There are 10 hidden switches. A switch that is on adds its own fixed numbers to the row, and there is some noise. The rows also spread widely along 13 directions, which tell nothing about the answers.
In the rows, zero is written as 128.
Some rows, each with its switches (1 for on, 0 for off) after it:
[107 138 118 114 112  73 114 106  94 140 151 174 162 139  93 144 160 149
 171 116 147 127 161 153 162  62  90 161 116 153 144 138 134 154] | 1 0 0 0 1 0 1 1 0 1
[ 89 128 147 111 119  76  92 133 108 165  61 133  93 144 137 111 150 112
 172  91 131 115 145 179 106  64 130 161 109 128 174 155 137 163] | 1 0 1 1 0 0 0 1 0 0
[152 138 122 108  56 118 142 130  87 129 129  65  58 113 171  98 155 105
  92 111  84 116 136 147 120 144  73  93 170 105 134 163 113 118] | 0 0 1 0 0 0 0 0 0 0
[105 155 165 135 152 112  99 104  78 162 131 175 131 175 105 119 169 169
 129 103 147 137 115 152 127  76 184 177 111 124 179 145 129 155] | 0 0 1 1 0 0 0 1 1 0
[107 122  99 136 117 106  67 103  99 156 105 110  89 162 141 119 140 147
 126 134 144 129 142 187 121  61  93 152 127 131 139 176 146 110] | 1 0 1 0 0 1 1 1 0 1
[134 200 111 117  61 125 111 113 101 137 168 127  99 125  88 147 179 140
 107 107 127 151 109 119 147 106 107 146 112 141 143 142 146 142] | 1 0 1 0 0 0 0 1 1 1
[126 134 134 134  80  94 100 102  52 161 136 110  68 104 110  83 158 125
 104 109 148 135 159 188 146  97 133 108 131  90 161 142 112 132] | 0 1 1 1 0 0 0 1 1 1
[148 138 165 118 118 124 149 128  57 146 108 106 104  98 158  79 117 123
 106 113 136 133 159 154 143 117 165  80 169  87 164 131 103 102] | 1 0 1 0 1 0 0 0 1 0
[108 133 137  74 112 167 142 130 127 135 103  94 125 198 119 119  99  95
 142 117 108  73  90 167 121  83 136 158 118  97 152 151 135 157] | 1 0 0 1 0 0 0 1 0 1
[106 163 157 127 127  96 134 131 104 165 102 137 125  89 135 140 156 111
 135  73 163 117 114 152 153 178 172 135 127 134 198 140  96  89] | 1 0 1 0 0 0 1 1 1 1
[129 163 153  75 101 139 165 126 105 120 158 136 148 172  83 118 125 103
 144  97 130 105 108 142 155  98 161 145 112  99 162 108 128 165] | 1 0 1 0 0 0 1 1 0 1
[118 130 111 109 113 105 116 123  94 154  71 106 116 111 163 132 115 146
 134 129 132 131 145 159 127  88  87 118 180 141 143 176 147  98] | 1 0 1 0 0 0 1 0 1 1
[141 131 145  81 176  84 149 135  60 116 167 151 172 170 143 122 145 123
 139 110 169  99 111 139 138 132 130 172  94 160 173 122 174 146] | 0 1 0 1 1 1 1 0 1 1
[154 168 139 141 117 179  92 124  88 125 150 104  76 198 148  96 150 125
  74 120 138 128 108 131 114 105 164 142 101  90 155 151 113 107] | 1 0 1 0 0 0 0 0 1 0
[137 130 134 110 131 138 165 122  96 105 197 116 132 134 115 129 105  91
 105 122 165 119 130 141 173 184 124 137 104 124 136 115 120 114] | 1 0 1 0 1 0 0 0 0 1
[140 126 138 138 148 137 107  95  53 116 209 129 113 221 138  88 134 143
  79 117 169 122 116 165 150 109 148 157 109  96 176 147 134 120] | 1 1 1 1 0 1 0 0 1 1
[125 137 119  74 162  88 111 145  66 135 111 126 118 118 108 115  92 132
 126 126 178 170 122 156 120 106 126 154  93 170 144 108 237 167] | 1 1 1 1 0 0 1 0 1 1
[138 185 117 159  62 132  96 112 109 115 186 144  94 138 126 122 188 104
 106 113 158 146 167 111 162 119  98 126  95 118 137 154  89  96] | 0 0 1 1 0 0 1 0 1 1
[136 128 115 114 115  75  84 136  77 125 138 120  79 137 144  94 166 114
 116 111 152 136 140 170 119 111 105 147  81 136 153 129 155 134] | 1 0 0 0 0 1 1 1 0 1
[121 119 128 147 139  87 107 102  93 146 129 122 101 164 182 125 203 148
 123 113 123  80 125 168 127 129  98 168 116 147 168 177 118  91] | 0 0 1 1 1 0 1 1 0 1
[119 179 134 120  81 120 106 121  79 177 122 129 127  93  76 144 159 135
 137 101 153 117 120 148 156 113 151 137 127 123 161 144 103 140] | 1 0 0 1 0 0 0 1 1 1
[124 193 136  78  69 133 100 146  82 114 118 115 150 213 152 102 132  91
 157 101 144 127 134 131 127  39 104 106 172  81 184 161 106 140] | 1 0 1 0 1 0 1 1 1 1
[107 136 127 123 107 163 172  96 136 137 180 107 107 106  88 138  81  87
  94 114 153 126 121 153 181 168 139 130  97 122 140 137 135 104] | 1 1 1 1 0 1 0 0 1 1
[138 214 142 146 102 158 130 120 147 124 154 166 119 105  96 148 173 108
 126 111 157 144 156  88 167 116 172 151  48 143 137 119 109  83] | 1 0 1 0 0 0 1 1 1 1
[101 138 124 119 137 144 117 120 118 163  54 113 150 157 173 142  96 140
 147 132 125 110 140 157 122  61 118 130 180 121 161 201 117  74] | 1 0 0 0 0 1 1 1 1 0
[101 105 133 118 126  83 111  99  72 127 168 130  73 164 127  51 127 142
  81 109 117 189 135 190 119  92 106 134 112 122 168 127 190 173] | 0 0 1 1 1 0 1 1 0 0
[134 183 141 103 111 139  98 131  94 140 155 125 119 200  98 122 181 108
 139 102 156  95  93 143 129  86 164 173  72 116 160 128 128 146] | 1 0 1 0 1 1 1 1 0 1
[104 111 103 119 106 120 144  74 104 110 208 148 153 186  94 138  99 137
 122 130 144 127 146 173 188  90  74 145 126 124 147 155 148 128] | 1 0 1 1 0 1 1 1 1 1
[161 150 121 115 127  98 144 123  79 113 134 136 130 103 166 132 153 149
 123 134 141 130 165 114 152 128  93 130 131 165 133 142 160  92] | 1 0 1 1 0 0 1 0 1 1

New rows. What belongs after each?
[119 139 151 146 129  84 109 110  83 164 139 151  97 110 130 113 183 135
 122  91 166 120 135 162 146 129 157 156  88 144 176 133 125 118] | 1 0 1 1 1 1 0 0 1 1
[ 94 114 173 101 156  67 143 137  87 170  41 138 138 100 160 101 113 112
 173  93 148 107 164 185 129  92 165 119 141 125 197 137 132 124] | 1 0 1 1 1 0 1 1 1 0
[145 162 118 100  84 148 129 129  94 108 165 106 150 187 144 142 142  96
 134 116 141  80 124 127 154 124  90 135 151  99 150 170  75 105] | 1 0 0 0 0 1 0 1 0 1
[163 138 161  87 142 108 168 128  76  81 161 153 156 161 175  77 137 124
 133 120 127 123 169 123 148  80 133 119 124 118 157 115 138 112] | 1 0 0 0 1 1 1 1 0 1
[122 150 142 154 138 117 104 128 125 129 133 132  89 138 150 124 177  88
 127 100 167  98 140 147 139 164 155 169  48 131 167 141  98  83] | 1 0 1 1 0 0 1 1 0 1
[131 121 119  97 144  96 146 117 106 131 119 136 130 119 133 124 139 152
 146 141 112 115 144 148 134  79  97 163  92 178 124 129 198 139] | 1 0 0 1 1 0 1 1 0 1
[135 158 100 134  61 129 126 104 130  89 223 136 109 173 128 129 173  92
 113 112 128 118 151 126 168 121  69 142  80 120 140 153 100 104] | 1 0 0 0 0 1 1 1 0 1
[ 78 152 136 112 110 145 142 125 190 132  91 140 108 119 133 144  96  78
 154 107 131 147 149 132 135  99 118 147 100 142 135 150 128 113] | 1 0 1 0 0 0 0 0 0 1
[107 155  93 100 103 153 102 135 137 120 152  81  92 182 117 135  97  64
 114 123 163 134 104 147 126 128  81 154  79 136 133 149 157 131] | 1 1 1 0 1 0 1 0 0 1
[119 189 144 103  51 108 139 127 102 127 148 138 117 111 135 113 149  89
 139  82 140 153 156 116 155 105 102  98 147 121 167 142 116 132] | 1 0 1 1 1 1 0 0 1 1
[152 186 127  96 104 132 128 125  51 143 158 100 112 125  92 112 134 140
  86 110 154 149  90 140 148 135 160 122 136 116 168 121 154 133] | 1 1 1 0 0 0 1 1 1 1
[116 122 137 107 114 100 119 105  65 138 154 154 154 166 100 122 116 139
 147 114 169 126 153 174 165  68 123 137 156 105 157 144 117 147] | 1 0 1 0 0 1 0 0 1 1
[106 174 117 142  83 124  86 125 121 178  77  99  61  87 136 115 162 112
 111 108 133 137 132 153 118 109 127 125 106 133 156 168 127  95] | 0 1 0 1 0 0 1 1 1 1
[106 195 143  94 119 129 136 162 130 156 100 133 135  64  77 170 104  69
 157  98 191 161 128 113 140 166 162 146  92 160 130 117 138 139] | 1 0 1 0 0 1 0 0 0 0
[121 111 118 106  88  36 131 104  68 159 147 112  92 127 132 121 209 129
 143  85 114  71 118 195 141 118  81 147 120 137 181 148 138 147] | 0 1 1 0 1 0 1 1 1 1
[ 89 118 132 130 150 134 130  76 121 158 158 133 106 190  94 125 119 157
 107 111 119 119  89 179 137  92 152 191  95 132 165 158 170 150] | 1 1 1 1 0 1 0 1 0 0
[120 109 140 114 161 122 122 107  58 148 128 121 132 143 122 117 103 162
 109 141 154 132 130 181 142 115 144 135 170 113 143 148 128 117] | 0 0 1 0 0 0 0 1 0 1
[148 120 102 122 114 111  99 127  72 145  93  84  70  99 166 114 127 144
  95 147 137 138 152 166 119 106  89 114 148 138 118 159 160  97] | 1 0 1 0 0 0 0 0 1 1
[137 109 130 157 146  97 130  94 117 164 118 137  77  96 150 130 198 167
 124 121 105  70 142 156 137 115 138 186  65 168 134 153 140  98] | 1 1 0 1 0 0 0 0 0 1
[163 101 120 100 122  96 147 102  57 117 146 120 129 152 168 103 149 167
 125 152 111  96 169 160 139  54  72 121 158 133 119 148 165 111] | 0 0 1 0 1 1 1 0 1 1
[157 184 151 109  93 143 167 115  97 109 182 148 123 104  87 111 159 120
 111 123 133 142 155 107 170 113 159 122  79 122 128  97 144 128] | 0 0 1 1 0 0 1 1 1 1
[137 119 110 114 145 101 122 113 106 152  93 120 110 123 166 138 158 162
 136 133 117  93 132 155 120  74 108 166 104 171 136 161 180 101] | 1 1 0 0 0 1 1 0 1 1
[120 144 152 128 138 128  99 118  77 186  96 113  78 122 124  94 153 149
  96 106 150 126  98 177 113 113 189 143 109 124 164 139 152 120] | 0 0 1 1 0 1 1 0 1 1
[120 138 133 119 118  95  97 144  99 151 112 121 126 180 147 145 172  83
 169  85 166  60 121 163 126 132 124 169 109 118 178 166  81 123] | 1 0 1 0 0 1 1 0 0 0
[145 165 111 119 102 163 129 113  94  87 195 120 154 189 137 140 105 109
 112 143 161 140 156 115 171 115  81 120 156 105 127 167  98  86] | 1 0 1 0 0 1 0 1 0 1
[128 139 154 100 133 118 163 125 117 142  97 117 132 134 152 138 146  97
 166 104 131  56 137 150 142 103 154 148 104 124 166 141 116  98] | 1 1 1 0 1 0 0 1 1 1
[135 157 126 140  97 104 139 109  87 140 176 145 129  66  90 144 150 112
 122 110 171 131 166 138 192 158 135 126 104 127 148 130  88  99] | 1 1 0 0 0 0 0 1 1 1
[133 117  83 135 109  96  93 102  46 162 149  97 112 122 101 149 128 159
 113 146 161 118 144 176 154 116  73 145 145 139 124 168 151 135] | 1 1 1 1 0 0 0 0 1 0
[121 134 137  72 123 152 177 130 130 142 130 112 135 132  83 149 101 114
 134 116 118  89  79 152 145 126 147 164  97 139 137 120 166 160] | 1 0 0 0 0 0 0 0 1 1
[136 122 147 114 149 103 101 123  97 135  62 153 109 141 169  92 153 159
 156 139 118 115 182 154 109   4 140 156  92 137 136 142 168 126] | 1 0 0 1 0 0 0 1 1 1
[120 155 139  79 124  76 152 122  56 142 140 158 177 106  90 141 120 154
 157 118 156 148 145 143 165  91 114 136 152 156 152 117 176 170] | 1 0 1 1 1 0 0 1 1 1
[ 98 122 118 123 127 111 136 111 145 163 145 134 102 100  74 155 147  94
 139 106 157  94 111 170 150 146 136 186  25 167 133 129 160 133] | 0 1 0 1 0 1 1 0 1 1
[123 140 128  77 119  79 148 168 108 108 127 124 148 149 156 174 143  58
 173  96 160  84 123 130 126 179  71 161 109 157 155 146 124 141] | 0 0 1 0 0 0 0 0 1 0
[ 88  99 156 139 111  49 126 101 104 145 136 173  97 145 148  87 160 118
 144  65 132 131 167 190 146  88 128 134 114 113 205 145 110 134] | 1 0 1 0 0 1 1 0 1 0
[ 77 154 124 142 118 119 129  92 127 174 119 123 116 133 121 147 130 141
 119  93 130 133 105 155 148 140 128 153 146 139 187 183 124 109] | 1 1 1 1 0 0 1 1 0 0
[127 135 104  92 119 109 130 116 106 144  94 140 155 132 113 168 127 165
 174 151 129 106 158 141 144  34  80 156 140 163 105 155 173 132] | 1 0 1 0 0 0 1 0 1 1
[109 142 115 135 129 115  69 111  64 183  78 112 117 128 128 113 122 163
 124 132 162 136 141 181 134  64 134 129 158 118 164 175 133 109] | 1 1 0 1 0 0 1 1 1 1
[152 157 113  98  96  92  95 154  40 141 115  90 114 100 134 120 154 107
 121 122 169 115 136 155 131 148 100 114 133 125 148 141 129 123] | 0 0 0 1 0 0 1 1 1 1
[140 125 148 117 140 101 110 109  57 159 116 121 121 165 145 102 172 168
 135 114 122  76 119 174 131  77 152 161 142 109 175 158 121 137] | 1 1 0 1 0 0 0 1 0 1
[ 55 142  89 151 100 113  93  84 171 174 145 142  97 132  96 178 132 130
 124  97 147 154 104 164 145 114  80 186  94 173 155 190 144 120] | 1 1 0 0 0 1 0 0 1 1
[125 134 144  65 132 131 142 151  85 117 136 121 168 176 103 131  97  85
 155 124 160  99 119 153 139 113 132 146 132 100 143 127 113 160] | 0 0 0 0 0 0 0 1 0 1
[130  78 124  96 112  73 151 128  65 118 151 120 131 116 134 106 102  94
 137 115 156 101 164 193 168 139  92 109 135 106 157 126 117 131] | 1 0 0 0 0 0 1 0 1 1
[111 144 125 131 125 141 126  97 138 151 132 114  76 155 128 129 153 139
 108 112 110 114  99 149 127 109 129 180  88 148 146 160 162 126] | 1 1 1 1 0 0 0 0 0 1
[ 64 119 148  99 139  88  99 105 107 179 110 155 115 176  95 128 130 152
 140  86 141 139  79 196 111  74 143 181 127 142 181 155 170 184] | 0 0 1 0 0 1 0 0 1 1
[108 182 126 122 145 115 119  92  90 136 160 179 186 155 113 163 128 175
 139 127 173 173 145 114 166  63 120 160 152 161 158 162 151 111] | 1 1 1 0 1 1 0 1 1 1
[167 152 146  65 124 109 195 124  41 158 152 118 168  78  57 159 142 170
 138 124 132  82  93 137 171 160 156 149 152 153 124 104 165 176] | 1 0 1 1 0 0 0 0 0 1
[167 158 154  62  93 139 173 145  98 121 125 120 138 143 110 120 153 101
 168 112 106  52 127 124 142  63 156 145  92 107 137 110 134 160] | 1 1 0 0 0 0 0 0 1 1
[125 180 141 100  47 104 117 136  95 118 105 146 141 147 159  99 157  95
 171  92 124 122 187 124 147  41  97  92 163  90 179 162  84 128] | 1 0 0 1 0 0 1 1 1 1
[108 117 175 104 132 146 170 113 125 118 145 165 161 169 124 103 102  93
 157 108 135  97 158 149 158  85 160 138 123  92 154 137  89 133] | 0 0 0 1 0 1 0 0 0 1
[146 150 140 146 115 125  94 128  77 159 113 131 142 130 133 142 171 128
 158 122 171  72 161 145 158 111 147 144 138 103 143 165  38  92] | 1 0 0 0 0 0 0 0 0 1
[114 119 126 133 161 126 158  97 115 151 155 139 141 125  86 179 128 145
 128 131 148  86 117 161 167 155 140 189  75 163 137 140 146 118] | 1 0 1 1 0 0 0 1 1 0
[109 141 106  97  96  89 100 113  92 122 168 132 119 203 121 132 156 120
 133 100 145 116 106 165 137  91  73 169 105 138 174 159 167 159] | 1 0 1 1 0 1 1 1 1 1
[117 120 113 146 170 124 138  81 131 161 141 150 131 131 114 163 155 189
 126 139 123  91 112 147 154 113 132 204  79 186 132 159 168 105] | 1 1 0 1 0 0 1 0 0 1
[ 96 143 147 117 107 122 131 130 134 104 127 140 115 164 175 108 106  77
 132 101 133 165 169 130 127 114  92 116 151 109 160 165  98 116] | 0 0 1 0 0 0 0 0 0 0
[ 55 170 127 127  77 117 118  87 158 193 120 146 101 114  67 139 151 129
 137  79 116 147 100 164 140  86 135 160 112 145 170 167 142 153] | 0 1 0 1 0 1 1 1 0 1
